There are 4 nested groupings, the coarsest first. Each group lies inside one group of the grouping before and may be the whole of it. The rows also spread widely along 14 directions, which tell nothing about the answers.
Some rows, each with its group in each grouping after it:
[ 33  12 -24 -17 -12  15  13  19 -23 -43 -39   9  42 -23  -9 -13 -14  25
  31  27 -19 -17  -3] : Pevum zanu z361 z757
[  8  24  28   1 -10  25 -18  -2  -6   5  46  -6   2  -7 -26  11  -3  -6
   2 -20  31  19  -9] : Pevum pakev z360 z12
[ -1 -19   4  38   3   6  22 -16  10 -13  -1   1  31   1  16 -26  -5 -15
  16 -23  -2  55  23] : repa vara z604 z448
[-19   9  28 -11  22  -3 -55  -3 -31   1  13  22 -26   5 -18  10  25 -34
 -21   2  -3  19  -2] : Pevum pakev z360 z185
[ 16  23  -4   1  36 -23  26  18 -12  -9 -15  -6  21  -5 -56   2  -7  17
  41  32  -5  12   6] : Pevum zomad z883 z912
[ -2  17  32 -40  18  21   4  19 -28 -32   4  -6 -16 -46   2   9  -3  -4
   3   4 -23 -15  10] : repa vara z2 z968
[  7  -6  12 -17 -20  15  -6  -4  14   2  25  -5  27   9  22   7 -18  -6
 -11 -19   5  17  -2] : repa Tukim z819 z55
[-24 -23   1  -2 -13  -5  35  -8  11  20 -21   4  29  29 -23  -1  -8 -12
  17 -27  20  60 -13] : repa roleb z97 z485
[ 16  11   6 -13 -30  37  -5 -29  21  -5  -8  -5  -2 -29  11 -15  -2 -13
 -22 -27  24   9   9] : repa vara z247 z309
[  9  10  24  31   8  -6  -7   4 -16  14  52  -8  32  16 -21   3   9  11
  -3 -12  10  20   3] : repa ret z5 z460
[-16  24  17  43  30   2  24   0 -43   7  28 -25 -30 -18 -53  -4 -15  18
  31   8 -10 -15  30] : repa roleb z542 z170
[ 42  -1  22   9 -28  49 -27  -8 -23 -34  26   9  -2 -28  -8 -18  28 -29
 -17 -29  40   5   1] : repa ret z995 z931
[ 20  56  -6  31  15   4 -35   3  16  -1  31  37  35  -4  28  14  33  19
  -6 -10 -35  38 -16] : Pevum pakev z653 z252
[ -9   1  38 -20 -13  26  37   0  19 -11 -33 -31  13 -43 -36   2  -6 -13
  48  49 -21  24  25] : Pevum zanu z361 z347
[ 14  11  15  -1  40 -17 -38   1  16  -2  23  28  -9  12  16  11  27 -28
 -10  -3   9  28   3] : repa roleb z97 z133
[ 39  26 -19  46   6   6 -20  18 -36 -25  17  25  -7   1 -42   3  21   7
  26  15  -2 -34  -1] : Pevum pakev z880 z827
[  8 -13  -8 -13  -1  -8  -7 -22  -7   1 -43 -25  29 -10 -16 -32 -10   6
  -3  30   9 -12  29] : Pevum Leda z716 z175
[  6 -30  16   9 -15   5 -22  48  13 -30   4  22  -3  -1  11  35  35 -22
  42  15 -28 -19 -13] : Pevum zomad z883 z764
[ -5  27   4  22  29 -12 -34  -7 -16  -9  13  19 -10   6  -5 -24 -10 -10
  23   5   7  36  19] : repa ret z5 z239
[ 19  -3 -17  16  -7   9  32  -4 -46 -12 -23  10  32   3 -41 -13  17  12
 -12 -17  -4  10  -5] : repa ret z995 z582
[-24 -22  22  -9   6   9  -3   5 -45 -19  19 -23 -17  -8 -10 -25 -46  -6
  30 -20  43  -2  17] : repa roleb z407 z339
[-32  12   7 -11 -26  32  -1 -15 -15   3  20   0 -18   3   2  -4 -46 -12
   6 -44  10  34  -4] : repa Tukim z78 z471
[ 42  30 -10  18  36 -21 -36  -7   3 -10   6   2   5 -13  13 -20  13  20
 -10   9  26 -17  23] : repa Tukim z819 z55
[ 10 -10  29 -25  34 -18  -1  10  -8   6  15 -15  16  -6 -16  18  29   5
 -28 -22  27  12  -9] : Pevum zomad z883 z764
[-26  22  17  50 -10  -8 -14   7  41  26  18   4   9  11   0  16  19   7
  37  17 -28  30   5] : repa Tukim z78 z471
[-22 -15  18  18   5 -25 -27   9 -31  20 -11  -6 -11   5 -31  -3  38  14
  -4  -6  28 -21  -2] : repa ret z5 z239
[-30 -34  16 -22  -7  -7  27   3   7  17 -28 -31  28   2  -2  17 -15   4
   7  27 -39 -11  17] : Pevum pakev z360 z12
[-12 -13  -2 -41  -1 -11 -25  35 -27 -43 -51  24  11 -16  19 -14   5  11
  26   0  10 -12 -23] : repa vara z604 z448
[ 38  21  18  18  -2  11 -48   5  12  -1  41   6   6 -13  22  13  38   5
 -26   0  -2 -27   5] : repa ret z5 z239
[-13 -14  15  -6   1  13 -22 -30 -18   2 -10   7 -27  -5   8 -13   9 -34
 -35 -31  12  21  16] : repa ret z5 z239
[-17  -6  32  15  15 -12 -36  11 -30   3  28  -3  -3  13 -26  -3   9 -16
   9  23   2   3   9] : repa roleb z97 z485
[ 53  10  -5 -14  -3  18 -19  -5 -19 -28  10   5  44  -7  -3 -13  -5  -3
 -18   8  12  -3   5] : Pevum pakev z360 z12
[  0  20  -9   2  43 -30  15  11 -22  -1 -25  -5 -22 -13 -37  -3   8  28
  12   6  12 -29  12] : repa vara z247 z309
[ 14   9  29  25  26 -16 -17  15 -21   2   2  -6   7 -16 -40   7  63   8
  -8  46 -24 -24  16] : repa ret z995 z931
[ 30  24 -11 -23  46 -20 -26   2  -7 -11  30  -1  16  11   3  -6 -30  11
   0   5  18  -5  15] : Pevum Leda z716 z175
[-24  -7 -24   7  -4   7  48 -20 -12  15 -32   3 -26  16 -28   1 -21 -10
   7 -26 -22  12  12] : repa ret z995 z931
[ 26  16  23 -24  30 -18 -21  24   1   0  14  -4  28 -12 -14  29  37  14
 -19  21 -10 -11 -11] : Pevum zomad z883 z912
[ 12   3  -3  20 -17  12 -33 -10  29  13  31  -5  25   1  56   6  -2  16
 -23 -25  -7 -10   4] : Pevum pakev z360 z12
[-37  -8  -8 -24  -2   1   4 -29 -19  21  -9 -22  -9  16  -5 -18 -65   1
  -3 -33  26  15  11] : Pevum pakev z360 z12
[-23 -32  -5  42  15 -38  21   4   9  30   8 -19   8  40  -9   6  -5  16
  16 -13  12  -3  18] : repa Tukim z78 z471

New rows. What belongs after each?
[-30 -10  -6 -27 -31  -9   2   8  22  13 -23   6  20  39  -9   9 -45 -12
  43  28 -17  18  -7] : repa Tukim z819 z55
[ 13  68  -7  -3  -7  17  -1  10  10 -23 -22  21   5 -33 -26  -2  -7  11
  46  49 -41   7   3] : repa vara z247 z309
[-24 -14  -2  14  -1 -11  22  17 -30  -9 -21 -15  37   2 -21 -14 -28  24
  51  20 -15   9   9] : Pevum pakev z360 z12
[ 12  31   9  10 -11  14 -33   5  -7  -9   3  -8  16 -32 -14  -9  12  21
  17  28 -10 -15   7] : Pevum Leda z716 z175
[-21  -6  16 -11  -4   5  45 -13  27  19 -20 -16   2  -5 -15   5  -5  -9
  13 -22   7  32  11] : repa vara z2 z968
[  6  31  18  -6  -9  -9 -10 -24  20  39 -18 -15  23  -2 -51  -4  26  10
 -16  21  28  23  -2] : repa Tukim z819 z55
[-14 -38   5  -2 -34   4 -29  24  15  -8   1  26  11  28  30  15   7 -25
  20  -8  -4   1 -20] : repa roleb z97 z485
[-21  -3  36 -57  16 -14   2  29   5   5   4 -11  26  -5   5  30   1  12
   5  13 -10   1 -13] : repa roleb z407 z339
[ 44  31   1   1  -4  23   6  -1 -12 -34 -30  19  42 -39 -34  -9  37   3
  10  25  -9  23  -4] : Pevum pakev z880 z827
[ 20  20   2  -7  32 -12 -14 -38 -11   3  -8  -2  17   4 -22 -31  -1 -15
 -36   5  28  41  27] : repa Tukim z78 z471
[-18  -3 -16   7  -8 -13 -10 -25 -14  13 -48  12   6  16 -22 -29   7  -2
 -11 -18  29  33  -2] : repa Tukim z78 z471
[-10  16  10  10   1  13 -28  -7   1  11  31  -1 -38   8 -14  16 -16 -20
   7   5 -14 -11  14] : Pevum zanu z361 z757
[ 10 -19 -24   8   8   0  12  -6  -5 -14  -4   1 -41  15  -1  -7 -39 -20
  25 -18  24 -23  27] : repa Tukim z819 z55
[ -1  19  30 -29  11  -2 -47  30   2 -12  26  21  -8   6   0  32  12 -21
  12  46 -39 -15  -2] : repa ret z995 z582
[ -6  11  19  -4   7   9   7  24 -35 -12  25  -6   7  -9 -34  15  -6  15
  26  -5   1  -2 -11] : Pevum pakev z880 z827
[  9 -23 -24 -14 -43  16 -14  13  -3 -22 -25  35  26  16  36   4   2  -5
  -3 -29  -8   1 -27] : repa Tukim z819 z55
[ 18 -13   7  -8   5  -7 -23   6 -13 -15 -13  11  45   6  -4  -3  25  -9
 -13  29 -21   9   3] : Pevum zanu z361 z757
[ -7 -35  15 -28 -39   0 -23   2  42   1 -20  -4  35  20  20  -2 -10 -25
  13  24   4   2   0] : repa vara z604 z448
[ -3 -15  44 -47 -23  21 -15  22   7 -16  -1  11  43 -16   6  22  35 -13
  -6 -12   7  42 -34] : Pevum zanu z361 z757
[ 25  29  10  39  -6   6 -15  21  12 -20   7   9  32 -24  -1  -1  33  20
  33  30 -18   5   5] : repa Tukim z78 z471
[-14 -17  -6  52  29 -12  55   2  -5  23   7 -21 -17  -6   0  16  19  29
  -2 -50  -6 -14  16] : repa roleb z97 z485
[  3 -12 -35  20  -1   6  43   4 -28  -8 -26 -11 -41 -10 -16  -1 -18  23
  14 -39  17 -53  12] : repa Tukim z78 z471
[ -8  -5  25 -21   7 -18 -19 -20  24  23 -23 -13  39   2   5  -8  23  -8
 -28  36 -20  23  19] : repa ret z995 z931
[ -7  14 -16  12  15 -17 -26   2   4  15   8  22  -7  17  26   5   7  23
  -7 -41  17  -1 -15] : repa roleb z542 z170
[ -9 -34   7 -20 -46  28 -12 -23  -4  12  14  -6 -12  33  -6   6 -29 -43
 -31 -24  16  -6   4] : repa Tukim z78 z471
[ -1 -46   2  30  17 -24  30  -2  52  18  -7  -5 -16  28   8  25  14 -31
  21   1  -6   1  34] : repa Tukim z819 z55
[ -2 -18   6  32 -11  -3  -1  -1   2  14  17   5  19  27 -10   5  14 -11
   5  -9   2  19  -2] : repa roleb z97 z133
[ 24  -6  22 -15 -18   9  17   7  25 -10 -39 -28  42 -39 -14  -3  19   6
  18  66 -20 -26  23] : repa roleb z97 z485
[  2  18  11  26  -2  11 -15  26   2  -9  10  36 -22 -13  -2  29  58   1
  13 -28  -5   4 -25] : repa ret z995 z582
[-26 -13 -12 -18 -48   7 -23  43  -7  -6  -9  26  13  27  20  31 -11  11
  21   9 -55 -44 -36] : repa vara z604 z448
[ -6   0   7  20  -8  20  28 -30 -16  10   3 -35  -2 -10 -30 -21 -31  -4
   2   4  -7   2  39] : repa ret z995 z582
[  2 -21 -14   5  -2   8   4   0   9 -14 -31   6 -29 -20  34  -4   8  -3
   6 -33  16 -25   8] : repa roleb z97 z485
[ -3 -18   5  61   0 -14  -3  20 -18   3  -7  20   9   4 -14   5  67  14
  12 -26   5   7 -11] : repa ret z5 z239
[ 16 -14 -12 -29  -8  -7 -44  11  30 -11 -28  34  16   7  51  18  33 -12
 -23 -11 -11  -2 -24] : Pevum zomad z883 z764
[-11   1  11 -45 -44   8  12   4  27  17 -48  -7  30  -2 -22  17  -1   2
  14  40 -25  -7 -10] : repa ret z5 z239
[-33  37  21  23 -29  13  -5  14  -1  18  -3 -12  29 -23 -28   9  10  36
  42  31 -39   9 -13] : Pevum pakev z653 z252
[ 11   3  -2  53  40 -17  48  12 -10   7  26   8 -16  20 -52  22  17  -3
  33 -21   3  18  13] : repa ret z5 z239
[-17  -6   0 -21   6 -25  -6  12 -20  10 -23  -4  25   4  -2  -1  12  32
 -22 -10   6 -15 -14] : repa vara z247 z309
[-31 -40   6 -21 -45  17   8   5 -11  16 -11 -16  15  14   3  11 -11  10
  -7 -44  17  -5 -25] : Pevum zanu z361 z347
[ 49  49 -13  14  16   6 -12   6 -44 -14  15   5  10 -16 -43  -7  10  26
 -11  22   0 -36   2] : repa roleb z97 z485
[  8  -4  28 -11 -19  19  30   1 -18  -3 -11 -20  -1 -11 -79  -4   2 -20
  24  16  31  -2   9] : repa vara z2 z968
[-18 -11  22   1  11  -1 -10  43 -26  -7  54   6 -36  13  -2  42  -3  -1
  20 -30   0 -27 -14] : repa Tukim z819 z55
[-20  23  29  20 -24  41 -36 -19 -20   1  33  11 -22 -15 -19  -9   4 -27
   3 -41  28  52 -10] : Pevum pakev z360 z185
[ 15  19 -18 -47  17   2  -2  -8  -7 -18 -58  17 -27 -12 -28   1  -5 -18
   4  26  -5 -10   7] : Pevum zanu z361 z347
[ -3   5   3  -6  13 -35 -14  13  17  14  -3  -4  44  25  -3   0  -9  18
  24  40  -6   8   1] : repa roleb z97 z133
[ 51  -7 -13 -16  19   8 -15  -2   2 -21  28   8   7   6  30  14  -3 -17
 -39 -19  -9 -19   9] : Pevum zomad z883 z764
[  2  45   9 -25  -8  28 -33  -1 -52 -29   8  -5  -6 -37  -8 -24 -40  12
   5  18 -11 -12  10] : repa Tukim z819 z55
[ -7 -35   6 -14 -22  16  33  -7  22   6  -8 -26 -22   8 -25  16 -36 -33
  28   0   4 -11  18] : Pevum zomad z883 z764
[ 12   9  -7  56  -6   4  27  -6  28   8 -20 -12   9 -20 -27  -2  24  20
  44   8   6  -2  16] : Pevum pakev z880 z827
[ 22  38  16   6  23   2  -7 -22  -9  18  35 -10  18  -2 -41   0   5   2
 -21  -2  21  29   7] : Pevum pakev z360 z185
[ 18 -33  14  -5 -20   8 -18 -13  47  -5   2  -4  -9   9   9  -7  -2 -45
   8   0  45  -3  22] : repa vara z247 z309
[ 12  -8  22 -23 -20  16   6   8   7 -18  -9   4  48 -10  -1  -1  13  -6
   6   4   2  31  -9] : repa ret z995 z582
[ 22 -13  -7 -30   7  10  24  22 -10 -35  -5  -5 -21  -9  -2  14 -30  -8
  23   4   4 -46  15] : repa Tukim z78 z471
[ 11  -9   8  48 -11  21   8  35 -12 -30  16  35  11 -16   9  16  52   7
  32 -41  -2  13 -24] : repa roleb z542 z170
[ 16  35   5   1 -16  18 -45 -21  -5   5  -9  25 -31  -7 -34  -3  32 -26
 -21   2  20   7  -5] : repa Tukim z819 z55
[-21  18 -11  10 -13   2  -9  23  39   5   4  17 -40   6  22  33 -12   7
  47  -8 -19 -21  -8] : repa Tukim z78 z471
[ 17  18  -9 -51   1  -8  -2 -23  40   5 -40   4  23   7  -6 -13 -19 -11
  -5  10  29  25   0] : repa vara z604 z448
[  2   9   4   9 -14  15  13  -8 -30  -3 -25 -13   6 -15 -61 -12  -6  -1
  22  27  -1  -3  13] : Pevum pakev z360 z12
[ 10   2  16 -27   9 -11 -19 -19  -1  15  -2 -26  16  -6  -6 -15   2  12
 -36 -10  54  -2   9] : repa Tukim z78 z471
[ 14  -9   0 -44   1  11  45  16  10 -23  -7 -17  33  -7  -3  14 -49  -2
  32   9 -19   9   5] : Pevum zomad z883 z912
[  2   5  28  33  -8  20  -7  38 -17 -19  31   2  14 -27  -4  24  37  20
  27  -3 -28  -8 -12] : Pevum zanu z361 z757
[ 10  10 -19 -18   0   3 -43  21 -37 -11  21   5   6  -1  26  11  -9  35
 -23 -17 -16 -59 -13] : Pevum Leda z716 z175
[ -1 -24   8 -22  25 -30 -29  20 -10 -18 -19  20  13  14  14  -7  20 -11
   0  -1  19   2  -2] : repa vara z2 z968
[ 38  13  -2  -3  11 -32 -11  -8  59  24 -12  -5  50  20  -3   9  25   9
 -14  46   4  -2  14] : repa Tukim z78 z471
[  0   7   3 -49  11  14  42 -21 -38   9 -16 -22  -1 -12 -39   3 -23   3
 -37 -16   2  -7   8] : repa roleb z407 z339
[  2 -25  10  27 -29  25 -30 -11 -10  -6  -5  16 -17  -9  20  -4  39 -25
 -24 -36   7  -3   3] : repa ret z5 z239
[ 14  28 -15  20  -4  20   6 -36  -5  14  26  10   0  26 -27  -8 -33 -26
  -8  -6 -10  37  15] : repa roleb z97 z133
[-28 -21  15 -38 -52  33 -17  23  13 -10  15   4 -10  15  13  32 -45 -32
  36   2 -32  -4 -18] : Pevum zomad z883 z764
[-17  -2  16   7 -43   5 -58   9  11  19  19   2  27  12  33  -1  14  16
 -14 -14   4 -14 -19] : repa vara z2 z968
[ -3 -58  23 -20 -31  22  -6  23  -6 -33   2  16  -1  12  15  15  -1 -52
  22  -3  -6  -1   2] : repa ret z5 z239
[ 28 -11   9  45   2  -2 -23  11 -20  -4  32   8  36  12  -2   5  43   3
 -18  11 -19 -16   7] : repa roleb z407 z339
[ -6  -1   2 -16   4  -2 -40  11 -43  -9   6   8  -4   7  -6  -3   0   8
 -14 -15  17 -14 -14] : Pevum zanu z361 z347
[ 11  12  26 -15  22 -18 -19  -9   1  13 -18 -32   1 -24 -31 -11  15   6
  -5  52  19 -30  27] : repa roleb z97 z133
[ 31   4   2  -1 -28  18 -39  16  25 -31   7  19  51  -5  37  -4  -2  -3
  28  21  -5   9  -5] : Pevum pakev z360 z12
[ 14  -7   5 -49 -19  10 -23  17  11 -41 -40  24   6 -10   8  -2  -8 -32
  34  39  -1   1   0] : repa Tukim z819 z55
[ 40 -13 -17 -43   3   3  56  -8  12  -6 -30  -7  62   6  -5   6 -12   3
 -19  11 -17   3   9] : repa roleb z407 z339
[ 20  21  -3 -23   6   2 -47 -10   2 -28 -35  34  18 -13 -10 -25  19 -24
  11  21  17  44  -1] : Pevum Leda z716 z175
[ -3 -34  25  -5  -9 -11 -16  26  25   4  -5 -29  31 -15  17  15  26  20
  17  26  -4 -40   9] : Pevum Leda z716 z175
[-45 -36  28   3  11 -43  -4  34  14  13 -14 -30  -6   8  -5   8  -8  17
  61  30  14 -24  14] : repa Tukim z819 z55
[-12 -37  31  -1 -29  11  -6   6   0  -1 -22  -1   9   2 -36   7  33 -32
  15  13  11  15  -4] : Pevum zanu z361 z757
[ 12 -44  -1   3   9  -4   4 -20  11  10  13 -10 -35  35  -9   3 -14 -43
 -14 -21  37 -22  32] : repa ret z995 z582
[  2 -22   3  12 -27  19 -16  14 -21 -18  10   8 -12  14 -26   6 -10 -31
  28   4  -7  -8  -2] : Pevum zomad z883 z764
[-15 -47  27  11   3  -1  11 -35  17  14 -11 -37   3  -5   7 -27  -8 -30
  -5  -6  31  25  43] : repa roleb z97 z133
[-12   6  23 -19 -13  16  16  26 -42 -16   6   7  43 -10 -20  10  11  18
   5 -11 -24  27 -27] : repa ret z995 z582
[ 14   4   3 -36  -1   8  28   1 -13  -3 -20   4  10   9 -69  19  -5 -25
   5  15  -5  22 -10] : Pevum zomad z883 z912
[ 18  12  14 -35  16 -10 -16  -2   7   2 -16  11  28  -1 -36   7  37 -11
 -13  12  22  31 -11] : Pevum Leda z716 z175
